There are 11 hidden switches. A switch that is on adds its own fixed numbers to the row, and there is some noise. The rows also spread widely along 15 directions, which tell nothing about the answers.
In the rows, zero is written as 128.
Some rows, each with its switches (1 for on, 0 for off) after it:
[133 129 136 109 113 150 134 117 149 123 159 113 156 103 125 126  56 156
 119 143 172 169 114 125 133 174 123 164 126 180 158 116 171 102]	0 0 0 0 0 0 1 1 1 1 1
[143 129 139 150 146 188 106 147 172 143 117 103 134  89 109 140  66 122
 121 176 208 108 106  86 126 158 147  97 129 138 149 110 172 139]	0 0 1 0 0 0 0 0 1 1 1
[126 146 127 168 123 134  86 106 157 116 122  86 168 108 121 126  91 172
 138 148 139  94 127 128 158  81 150 170 140  67 146  91  55 103]	1 1 0 0 1 1 0 0 0 0 1
[153 134 115 149  74  61 125 131 120 138 160 130 161 144 163 108  70 133
 185  98 146 110  75 109 181  91 103 153 145  79 132 166 119  95]	0 0 0 0 0 1 0 0 0 1 0
[127  92 123 161  79 165 137 120 183 120  84  82 151  99 141 136 114 129
 172 112 151 112 149 147 134  91  94 133 145 115 113  85  83  94]	1 0 1 0 0 0 0 1 0 1 1
[136  79 117 146  91 148 167 110 143 144 144 143 120 134 118 154 157 170
 175 132 131 122 111  89 193 110  73 157 162 103 158 104 129 104]	0 0 0 1 0 0 1 1 1 1 0
[116 151 113  99 117 124 125  97  75  99 143 150 143 138 132 115  83 123
 112 120 100  98 160 138 125 171 105 155 113 126 154 149 181  83]	1 0 0 0 0 0 0 0 1 1 1
[105 176 137 121 137 121  82 131 112  98  94 135 170 123 149 111  90 146
 147 151 134 108 146 140 142 104 157 122 115 132 133 138 139 101]	0 0 0 0 0 1 0 1 1 1 0
[ 84 133 134 124  63 127 127  89 174 118 143 113 126  98 170 138 141 114
  68 142 151 201 136 157  93 131 214 130 125 147 173  22 107  99]	0 0 0 1 1 0 0 0 0 1 0
[136 141 150  95  64 145 132 157 126 112  60 122 151 141 170  85  18  84
 193 129 229  76 150 123 135 154 112  69 117 135 144 162 174  79]	0 1 1 1 1 0 0 0 1 1 0
[103 138 154 151 131 150 146 126 107 124 161 117 159 112 123 126  84 183
 135 102  83 112 124 113 145 162 179 163 154 176 118 170 113 143]	0 1 0 0 0 0 0 0 1 1 0
[106 108 167 193 143 113 118  89 166 152 105  43 156 141 130 138 112 182
 138 159 132 112  90 111 176  45 100 136 188 127 125 131  60 107]	0 1 0 0 0 0 0 0 0 0 1
[ 84 160 136 142 136 117 125  87  94  80 163 148 170 102 126 122 174 134
 137 110  70 135 172 104 138 105 105 128 106 154  74 122 157 129]	1 0 0 0 1 0 0 0 1 1 0
[105 135 165 133 117 137 152 127 130 128 103 121 150 124 150 125  95 147
 149 141 161 163 130  95 151 152 107  86 135 203 146 148 179 109]	0 1 0 0 0 0 1 0 0 1 1
[179 142 123 147 150 142  69 116 132 152 138 121 120 120 105 150  76 152
 135 132 180  90 117 134 116  98 107 146 119  75 136 104 104 112]	0 1 0 0 0 0 0 0 1 0 1
[147 170 120 168 115 100 100  98 125 104 150 124 165 115 143 143 117 172
 141 120 126 163 135  99 142 100 137 135 118 121 142 105 121 108]	0 0 0 0 0 0 0 1 0 0 1
[103 143 137 127 116  54  91  68 106 135 147 102 165 160 167 157  91 226
 116 137  86 178  98 148 177  77 182 169 123 153 158 145  61  77]	0 0 1 0 1 0 0 0 1 1 0
[138 137 109 157 115 160 138 105 153  74 181  99 182  77  95 124  94 124
 125 129 116 130 147  69 135 178 106 166 112 141 111 118 161 127]	0 0 0 0 1 0 0 0 1 1 1
[138 113 146 101 139 151 155 110 102 123 111 123 137 162  98 136  76 177
 156 166 133 102 137  96 169 164  86 134 128 138 144 175 152 111]	0 0 1 0 0 0 0 1 0 1 0
[ 69 153 183 145 113 103 124  73 119 139 192 104 153 102 161 108  87 110
  95 107 154 136 118 124 100 100 150 122 138 167 109  84 162 120]	1 1 1 0 0 0 0 0 1 1 1
[155 148 152 163 113 143 181 128  98 117 127 155 149 133 144 147 145 204
 181 100 137 151 150  63 166 153 103 105 159 165 153 153 148 143]	0 0 0 0 0 0 0 0 1 0 0
[110 144 133  75  80 116 172 104  86  98 129 192 120 143 142 116 171 162
 155 136 148 161 177 138 147 136 123 121  87  98 153  63 118 111]	1 0 0 0 0 0 0 0 0 1 1
[105 175 130  55  84  98  94 128  78  84 105 171 158 135 159 106  45 100
 182 119 155 144 180 145 122 135 160  92   6 132  99 140 130  86]	1 1 0 0 1 1 0 0 1 0 1
[ 55 122 165 108  94 126 153 141 141 123 125 138 146 106 160  86 120 115
 159 147 157 125 116 134 162 103 183 104 124 135 109  92 130 127]	0 0 1 1 0 0 0 0 0 1 1
[139 147 159 137 102 117 137 105  76 133 128 139 136 151 166 124  87 142
 152  53 129 104 165 154  94 126  84 127 152 156 128 159 146  95]	0 0 0 0 0 0 0 1 1 1 0
[133 171 128 155 105 174 120 145 121 115 130 137 148 101 137  89  80 150
 128 129 167  36 139 127 143 156 180 156 183  65 194  96 136 116]	1 0 0 1 0 0 0 0 1 1 1
[112 164 173 117 149 119 116  99 123 137 198 139 161  95 130  96 100 154
 117 141 188 136 103 128 136 106 107 153 152 146 140  98 208 131]	1 0 1 0 1 0 1 1 0 1 0
[ 79 102 112 119  96 142 129 121 155  93  86 105 145 133 119 126 127 118
 149 183 120 115 144 117 173 113 152 118  86  99 128 101  80  99]	0 0 0 0 1 0 0 0 1 1 1
[118 108 148 114 120 153 141 115 131 159 153 137 106 130 114 146 104 151
 123 144 164 138 111 118 132 147 138 133 126 139 150 101 131 127]	0 1 0 0 0 0 1 0 1 1 0
[112 125 107 107 105 116 147  81 133  73 124 132 171 129 123 115 174 161
 152 173 123 119 151 110 190  94  57 178 140  75 157  76 137  80]	0 1 1 0 0 1 0 0 1 1 0
[119 137 134 119 144 116 102 120 126 123 155 134 161  98 132 128 112 143
 158 127 135 143 109 128 150  88 111 136 108 153  74 138 151 127]	1 0 1 0 0 0 0 0 1 0 0
[149 116 138 133 126 175 113 137 162 149 125  99 134  99 123 142  54 138
 127 129 179 115 109 138 111 150 139 141 142 153 134 126 135 121]	0 1 1 0 0 0 0 0 1 1 0
[ 92 144 126 116 150 131 108 118  55 102  49 148 143 172 135 136 110 172
 161 132  46  76 184 142 170 135 110 114 113 142 146 203 125  72]	0 1 0 0 0 0 1 0 0 1 1

New rows, each followed by its switches (1 for on, 0 for off):
[149 128 109 193 128 125  96 102 132 154 202 132 124  96 120 172 111 122
 115  89 104 115  99  85 116 112 153 152 129  84 123 105 128 139]	0 0 1 0 0 1 0 0 0 0 0
[124 146 135 142 132 112  84 168 155 133  71 126 159 125 141 139  98 170
 195 190 169 150  90  86 204  80 175  74  91 129 122 160  95 128]	0 0 0 0 1 1 0 0 0 1 0
[153 136 105 125  81  99 138 121 110 124 186 166 147 123 142 142 110 176
 168 102 124 174 107 105 164 132 138 161 110 131 144 131 135 115]	0 0 0 0 0 0 0 1 1 1 0
[129 100 140 146  81 162 181 119 156 136 156 100 137 115 130 141  79 126
 125 117 159 158 114  82 131 195 118 135 152 181 151 127 159 121]	0 0 0 0 0 0 1 0 1 1 0
[112 123 178 116  73 108 121  39 140 130  88  73 116 160 170 132  87  95
 102 112 191 142 186 180  53  86  58 101 128 142 131  50 103  42]	0 1 0 1 0 0 0 1 0 1 1
[ 36 133 152 130 111 115 116  86 154  79 135 100 175 116 117  81 160 115
 148 178 112  96 143 118 178  50 143 140 119  87  88  62  88 107]	0 1 0 1 1 0 1 1 0 1 0
[153 121 125 141 135 125 111  93 127 158 172 114 113 132 116 157  86 144
  83 130 127 132  95 132 113 143 121 169 153 122 164 131 141 110]	0 0 0 0 0 0 0 0 0 0 0
[155 160 169 144 120 156 137 115 142 140 151 141 133  86 146 133 133 176
 120 109 211 175 144 142  93 128 122 124 150 148 161  56 141 139]	1 0 0 0 1 0 0 0 0 0 1
[106 147 128 140 102 156 158 108 110  98 113 136 155 113 150 126 119 174
 122 135 103 117 161 105 162 176 149 138 163 149 191 122 167  95]	1 0 1 1 0 0 0 0 0 1 1
[108 112 173 154 106 147 165 103 129 177 158 158  78 120 140 161 166 140
 114 118 172 165 125 103 103 120 141  83 139 139 161  49 134 149]	0 1 0 0 0 0 0 0 0 1 1
[114 132 118 201  75 132 129 145 139 125 103 120 161 110 177 138 100 131
 177  89 118 116 125  81 170 128 163  88 140 133 162 147 131 103]	0 0 1 0 1 0 1 0 0 1 1
[159 171 116 174 176 130  71 121 112 112 159 118 172 102 103 115  92 164
 129 126 109  63 118 119 150 110 106 180 156  80 138 158 145 120]	0 0 0 0 1 0 0 0 0 0 1
[100 143 191  69 137 161 165 128  80 114 165 169 139 121 106  62  91 121
 167 114 171  61 162 145 116 144  82 146 136 135  84 129 190 142]	0 1 0 1 0 0 0 1 1 1 0
[ 92 128 142  99 116 161 148 104  90 100 164 168 136 121 111  94 134 115
 139 100 113  72 174 158 116 137  96 175 131  96 135  99 163 113]	0 1 0 0 1 0 1 1 1 0 0
[133 164 106  84 125 116  74 107 128 118 157 172 142  97 132 145 106 173
 124 161 148 177 120 152 139 112 176 163  78 113 155  71 141 102]	1 1 1 0 0 1 0 1 0 1 0
[160 146 101  94  39 146 139 160 151 101 136 149 151  91 160  91  57  83
 154 105 216 139 134 152 109 181 138 135 108 120 160 103 173  98]	1 0 0 0 1 0 0 0 1 1 0
[ 62 162 190 175 114 143 179  93 110 102 180 138 156 105 135 105 174 154
 133 113 120 124 161  69 132 119 165 109 161 154 117  75 145 168]	0 1 0 0 0 0 0 1 1 1 0
[145 134 134  90 126  95  89 143 115 139 125 154 141 128 146 109 102 130
 187 112 176 122 110 178 138  62  77 129  99 117  83 145 128 106]	0 0 0 0 1 0 0 0 1 1 0
[103 106 142 136 137 152 109 114 162 129 144  86 167 101 101 125  68 150
 163 161 131 110 101 103 180  92 116 156 121 152  92 147 127 110]	1 1 0 1 1 0 0 1 1 0 1
[137 149 159 191 103 178 157 101 155 110 190  99 169  53 133 133 114 148
 115  60 149 155 164 108  77 159 130 153 155 177 112  71 131 152]	1 0 0 0 1 0 0 0 1 0 1
[179  90 115 134  80 185 153 121 163 137 123 121 115 104 104 172  97 160
 170 114 167 147 150 106 133 160 101 134  97 121 121  93  81 115]	1 0 0 1 1 0 0 0 0 1 1
[ 97 106  84 172 141 141  58 142 148 127  77  97 149 118 124 157 101 131
 143 159  57  78 105 126 182  88 172 133 113 110 131 174  87  91]	0 0 0 0 1 0 0 0 1 1 1
[173 122 130  82 128 171 141 181 153 140 136 185 132  93 110 126 116 181
 186 167 226 163  96 125 171 141 117 148 114 119 157 107 158 150]	0 0 0 0 1 1 0 0 1 0 0
[136 100  89 119  57 143 170 145 153 113 243 159 150  61 118 109  88 100
 147  79 114 160  92 119 139 185 153 208 106 119 129 110 161 133]	0 1 0 0 1 0 0 0 0 0 1
[100 166 174 120 123 138 127 109  81 104  56 124 139 172 143 114 104 175
 144 133 127  87 196 155 120 127 154  98 131 126 143 133  78 105]	0 0 0 0 0 0 0 1 0 1 0
[151 165 117  99 103 122  95 146  98 127 126 180 128 121 152 124  83 143
 157 116 176 132 137 148 123 136 156 115  85 113 154 116 141 106]	0 1 0 0 0 0 0 0 1 1 1
[116 108  81 126  84 135 114 121 172 105 117 139 118 109 130 147 171  80
 131 168 150 155 128 115 137 102 135 110  90  82 140  54 128 106]	0 0 0 0 0 0 0 0 1 0 0
[117 121 150 128  92 148 198 107 116 115 147 135 134 129 135 119 137 162
 122 112 124 142 148 122 131 177 115 153 170 151 162 113 142 124]	0 0 0 0 0 0 0 0 0 1 0
[125 111 127  92  97 153 171 124 135 113 159 141 138 119 105 104 103 106
 149 152 181 120 124  95 155 169  71 139 120 124 128 113 191 119]	1 0 0 0 0 0 1 0 1 1 0
[141 144 116  72 106 135  92 182 142 137 177 192 136  83 120 111  50 127
 194 152 208 144  84 121 162 121 210 140  40  87 103  97 131 145]	0 0 0 1 0 1 0 1 1 0 1
[ 78  73 117  75  44 112 188 166 153 123 130 179 129 104 168 112 183 123
 198 104 118 203 110 184 169 100 153 142  99 148  92  96  92 121]	0 0 0 0 0 0 0 0 0 1 0
[ 97 133 160 134  82 135 140  98  93 135 118 120 109 180 139 127  66 118
 121 130 144  76 149 110 116 151 182 102 121  92 179 125 103 106]	0 0 0 0 1 0 0 1 1 0 0
[107 146 103  95 175 115  52 108  85 141 154 147 124 147  97 122  56 151
  92 188  89  57  88 144 177 132 161 188 118  74 177 161 156  79]	0 1 0 1 0 0 1 0 0 1 1
[120 167 152  53 104  79 113  92  68 114 161 159 148 147 151 112  44 129
 144 116 152 156 146 136 124 146 129 114  55 163  96 157 170  91]	1 0 1 1 1 0 0 0 0 1 0
[140 103  85 125  50 151 145  90 160 105 177 103 135 106 122 135  48  76
 104 119 152 111 136 105 105 189 126 181 107  77 172  67 144  78]	0 1 1 0 0 1 0 0 1 1 1
[ 94 145 138  83 148  94  88 107 118 112 150 133 154 121 122 101 116 141
 131 163 138 131 117 169 147  73 126 160  89 115  89 104 113 109]	0 0 0 0 0 0 0 0 1 1 1
[121 129 127 174 109 144 123 106 158 118 131  91 148 102 142 149 113 113
 106 119 123 146 130 103 110 140 126 119 147 170 128 118 148 111]	0 0 0 0 0 0 0 0 1 1 0
[ 98 104 119  90 131 107 122 100 129 103 126 128 153 133 113 127 133 135
 170 178 122 136 121 110 188  79  77 135  81 118  96 123 137  96]	0 1 1 0 0 0 0 0 1 0 1
[127 160 168 139 148 129 115 101 134 136 131 111 150 120 130 132 110 202
 117 173 188 152 117 111 151 107 135 123 145 149 156  92 123 127]	1 0 0 0 0 0 0 0 1 1 1
[195 117 166  88 137 185 170 139 113 125  76 155 129 126 108 148 125 231
 211 104 195 145 193 161 126 144  42 128 110 146  99 112  79 130]	0 0 1 0 0 0 0 0 0 1 1
[115 126 141 154 111 120 123 102 127 144 137 119 145 134 142 163  95 164
 159 134 126 160 112  67 178 111 131 103 122 177 126 152 146 103]	1 0 0 1 0 0 1 1 1 0 0
[114 114 168 151 160 139 113 108 147 127 119  87 169 102 118 154 112 172
 175 107 112 163 145 131 130  69  86 126 104 207  29 146  86 130]	0 0 0 0 0 0 0 1 1 0 1
[186 157 153 134 140 140 150 116 141 107 134 138 161 100 121 145 159 212
 164 131 186 203 150  96 140 130  54 124 136 176 110 103 145 142]	0 0 0 0 0 0 0 0 0 1 0
[137 178 106 184  79 122 103 129 145  79 113 111 189  96 155 120 101 145
 175 112 141 135 151  83 163 117 154 111 114 110 134 107 103 101]	1 1 0 0 0 0 1 0 0 0 1
[ 93  95 157  95 103 164 182 134 129 129 112 140 116 140 109 120 124 156
 157 163 152 125 140 123 161 153 152 120 104 117 139 103  87 138]	0 0 0 0 1 0 0 0 0 1 1
[134 156 112 164  74 110 119 121 137  90 150 127 165  99 160 110 131  98
 155  79 139 125 147 125 113 101 126 133 127  99 106  90 120 112]	0 0 0 0 0 0 0 0 1 0 0
[138 117  96  74 141 149 117  98 133  92 157 141 139 127  57 142 111 155
 138 218 129 130 125  71 190 157 103 165  67 102 128 120 150 111]	0 1 0 1 1 0 0 0 1 1 0
[131 103  91 153  56 153 176 116 158  96 208 114 166  97 110 112 104 143
 143 108 113 115 109  92 175 173 138 224 157  83 172 100 115 113]	0 1 0 0 1 0 1 0 1 0 0
[162 146 108 178 112 143 124 118 124 115 178 146 155  77 143 160 125 160
 146  67 111 152 141  97 120 141 133 150 127 140 131 110 150 128]	0 0 1 0 0 0 0 0 1 0 1
[168 151 145 107 126 151 101 148 135 151 164 148 145  81 137 102  53 146
 147  85 217 101 116 194  95 128 112 182 148 103 124  94 144 122]	1 0 1 0 0 1 1 0 0 1 0
[ 89 135 166 178  60 153 163 140 122 149 158 154 135  91 192 104 122 110
 143  28 147  95 142 155  92 128 167 136 192 133 167  87 137 125]	0 1 0 0 1 1 1 0 1 1 0
[106 144 164 121 152 144 148  89  78 107 141 148 154 114 135 123 135 167
 133  91 100 113 181 141 113 134  67 146 148 176 118 132 179 109]	0 1 1 0 0 0 0 0 1 1 1
[136 105 112 117  73 115 134 111 148 121 139 126 141 132 131 145 105 150
 186 135 154 151 116 106 169  98 124 137  91 105 122 100  93 101]	0 1 1 0 0 0 0 1 1 1 0
[106 100 104 108  87 149 125 115 159 108 115  94 138 125 128 105  70  76
 109 172 148  83 118 135 144 153 114 156 139 101 164 113 159  69]	0 0 0 1 0 0 0 0 1 1 1
[125 152 151  99 132 114 118  84  91 108 177 128 150 122 125  99  89 122
 113  88 129 104 157 173  82 129  73 179 131 138  91 123 151 105]	0 1 0 0 0 0 0 0 1 1 0
[184 162 164  99 138  98 108 123 127 148 141 160 166 100 159 137 116 245
 187 111 200 209 112 165 160  70  69 158 138 177 113 121 123 111]	1 0 0 1 1 1 0 0 0 1 0
[171 178 146  87 112  77 110 125  89 124 177 173 152 130 141 102  83 179
 181  96 184 158 123 157 131  99 115 151  91 111  96 122 116 124]	0 0 0 0 0 0 0 1 0 1 0
[123 133 140  85 141  99 107  94  99 143 156 171 117 146 125 150 123 176
 143 170 150 168 112 116 166  90 120 129  86 129 140 108 152 104]	0 0 0 1 0 0 0 1 1 0 1
[153 147 122 123 127 114 125 115  84 111 159 143 148 143 111  90 105 156
 152 101 116  44 137 160 144 118  82 200 161  47 128 144 111 109]	0 0 0 0 0 0 0 0 0 1 0
[ 30 132 128  82  76  85 131 104  96  98 124 126 142 170 159  85 101 113
 105 163  82  99 125 170 163 123 223 154 114  96 158 121  84  84]	0 0 0 0 0 0 0 0 1 1 0
[ 79 134 135 177 114  97  87  88 119 161 158 128 117 116 165 188 124 107
 105  94  88 186 114  95 110  98 184  72  89 194  98 123 137 116]	1 0 0 0 0 0 1 0 1 1 0
[142 168 154 164 115 113 139 104 111 104 158 114 184 122 138 113 107 212
 164 100 144 127 145 101 165 119 114 160 151 125 131 114  89 120]	0 0 0 0 0 0 1 0 1 1 1
[128 122 114 108  82  76  91  98 105 158 145 130 108 159 148 152  36  87
 144 124 156 141 100 110 129 113 128  92  53 121 119 147 134  76]	1 1 0 0 0 0 0 0 1 1 1
[168 140  65 110  47  96  94 115 157  89  68 110 146 150 161 125  88 114
 142 163 174 137 134 147 151 120 106 134 113  64 198 100 110  35]	0 1 0 0 0 0 0 0 0 1 0
[111 137 171 109  78 111 153 107  96 137  99 153 113 160 180 132 106 102
 162 108 195 147 157 108 106 124 103  38 103 163 132 117 171 102]	0 1 1 0 0 0 0 0 1 1 0
[ 86 124 137 102  97 103 113  93 131 102 139  96 166 125 147  90  72  98
 123 130 127 105 134 163 133 108 108 165 120 132 110 125 133  69]	0 0 0 1 1 0 0 0 1 1 1
[107 116 153 105 161 154 140  89 109 143 158 142 120 120 106 140 119 164
  80 144 110 131 135 151 116 156 102 178 144 149 168 114 164 115]	0 0 0 0 1 1 0 0 0 1 1
[128 156 100 106 107 134 124 111 123  73 138 151 156 112 115 116 129 136
 136 168 142 134 156  96 154 150 120 140  91 101 152  85 156 105]	0 1 0 0 0 0 0 0 1 1 1
[ 80 132 151 114 127 114 138 110 101 126 130 152 137 131 146 127 153 161
 138 131 108 147 139 142 149 102 136 124 119 153 125 114 125 117]	0 0 0 0 0 0 0 0 1 1 1
[ 91 126 128 118 122 135 140 120 116  95 103 127 150 136 126 104 138 120
 142 159 112  92 142 120 161 125 102 128 141 121 130 141 152 107]	0 0 0 0 0 0 0 0 1 1 0
[140 130 122 142  71 159 125 122 157 119 122 106 125 111 129 131  58  98
 129 129 175 111 142 106 108 168 160 115 111 104 147  88 113 102]	0 1 0 1 0 0 0 0 0 1 1
[168 121 154 144 139 142 113 120 125 167 121 129 113 142 119 164  98 169
 171 124 186 123 118  94 146 105  82 102 129 130 116 134 118 119]	0 0 0 1 0 0 1 0 1 0 0
[136 138 145 104 128 111 107  99 104 157 214 156 109 116 122 128  99 127
 102  96 159 132 108 169  81 116 134 170 116 111 107  86 130 132]	0 0 0 0 0 0 0 0 1 1 0
[151 139  94  91 102 148  93 163 169  94 119 141 161  82 119 113  76 114
 170 170 196 151 119 125 152 139 137 130  61 118 125 105 147 108]	0 1 0 0 1 0 0 0 1 1 1
[136 108 122  50  97  93 119 102  91 158 185 165 116 147 146 116  34 120
 136 116 163 123  91 173 134 132  94 177 104 121 154 141 192  65]	0 0 1 1 0 0 0 1 1 1 1
[ 69 184 209  56 118 103 118 133  90 128 111 165 137 142 166  84  71 141
 143 156 220 169 147 159 118 127 196  59  62 173 129 100 136 125]	0 1 0 0 1 0 1 0 0 1 1
[128 133 122 155  87 121 117 126 163 132 173 127 155  84 144 125 101 121
 153 119 173 166  96 101 150 110 130 131 116 129 137  93 151 115]	1 1 0 0 1 0 1 0 0 0 1
[128 121 119 155 154 161  96 160 146 146 149 148 142  88  97 123 127 165
 172 146 125  75  84 112 196  94 141 163 153  88 121 136 125 139]	0 1 0 1 1 0 1 0 0 1 0
[ 99 134 178  91 166 144 150  99 132 122 152 140 141 112 103 116 151 181
 112 183 155 151 130 124 151 122 104 158 149 151 122  87 154 139]	0 0 0 1 0 1 0 0 0 1 0
[ 64 132 105 117  51 134 140 146 130  89  91 148 157 122 161  99 119 124
 176 165 119 106 139 103 208 126 208 108 100  99 170 110 114  89]	1 1 0 1 1 0 0 0 1 1 1
[147 163 157 141 139 122 101  95 126 129 124 102 145 121 145 162  72 162
 103 122 145 194 136 119  94 151 136 107 120 214 129 148 147 109]	0 1 0 0 0 0 0 0 0 0 0
[135 167 165  52  89 160 161 111  81  72  70 170 137 156 141 104 103 147
 165 125 207 108 241 154  92 173 104  99  75 103 147  76 118 101]	0 0 1 0 1 1 0 0 1 1 0
[138 141 157 119  87 165 160  95 120 108 139 130 149 121 129 122  89 189
 156 119 170 126 172 116 138 150 121 154 133 130 166  85 116 104]	1 1 0 1 1 0 0 1 1 0 1
[129 116 105 118  93 121 137  78 137 113 196 136 131 116 102 144 128 134
 115 137 118 147 126 111 140 130 125 187  98  72 136  71 105 115]	1 0 0 0 1 1 0 0 0 0 0
[125 114 109 147  85 120 124 117 130 119 119 106 151 122 166 117  99  99
 133  73 100  96 133 174 113 119  82 166 172 135 134 154 144  69]	0 0 0 0 0 0 0 0 1 1 0
[ 75 128 119 117 113 104 103  87  94 119 157 149 142 131 139 119 118 109
 122 117  75  89 133 153 138  89 122 168 120 100 133 125 150  87]	1 0 0 0 1 1 0 1 1 1 0
[147 101  72 152  52 120 105 129 191 113 122  69 165 116 135 140  28  92
 151 144 141 114  90  96 166 142 156 156 103  78 147 137  92  77]	0 0 1 0 1 1 0 0 0 1 0
[155 132 113 194 120 119 103 139 124 162 202 168 136  65 139 169 134 143
 179  42 101 160  99  97 133  90 129 125 103 147  70 138 135 154]	1 0 0 0 1 0 0 0 0 1 1
[138 113 140 132 105 183 160 122 141 113 125 110 147 125 104 115  89 155
 162 133 155  77 149 105 156 160  93 161 160 115 141 120 130 110]	0 0 0 1 0 0 1 1 1 1 0
[171  74 103  60 112 109 123 131 103 203 188 199  72 151 116 166  87 183
 154 124 134 154  54 174 167 122 121 197 110 103 161 148 131 100]	0 0 0 1 0 0 0 1 0 1 0
[163  70 118 164  37 160 140 125 181 176 106  73 114 128 146 198  17 148
 179  89 170 163 108  89 143 156 153 107  98 164 133 130  48  82]	1 1 0 1 0 0 1 0 1 1 1
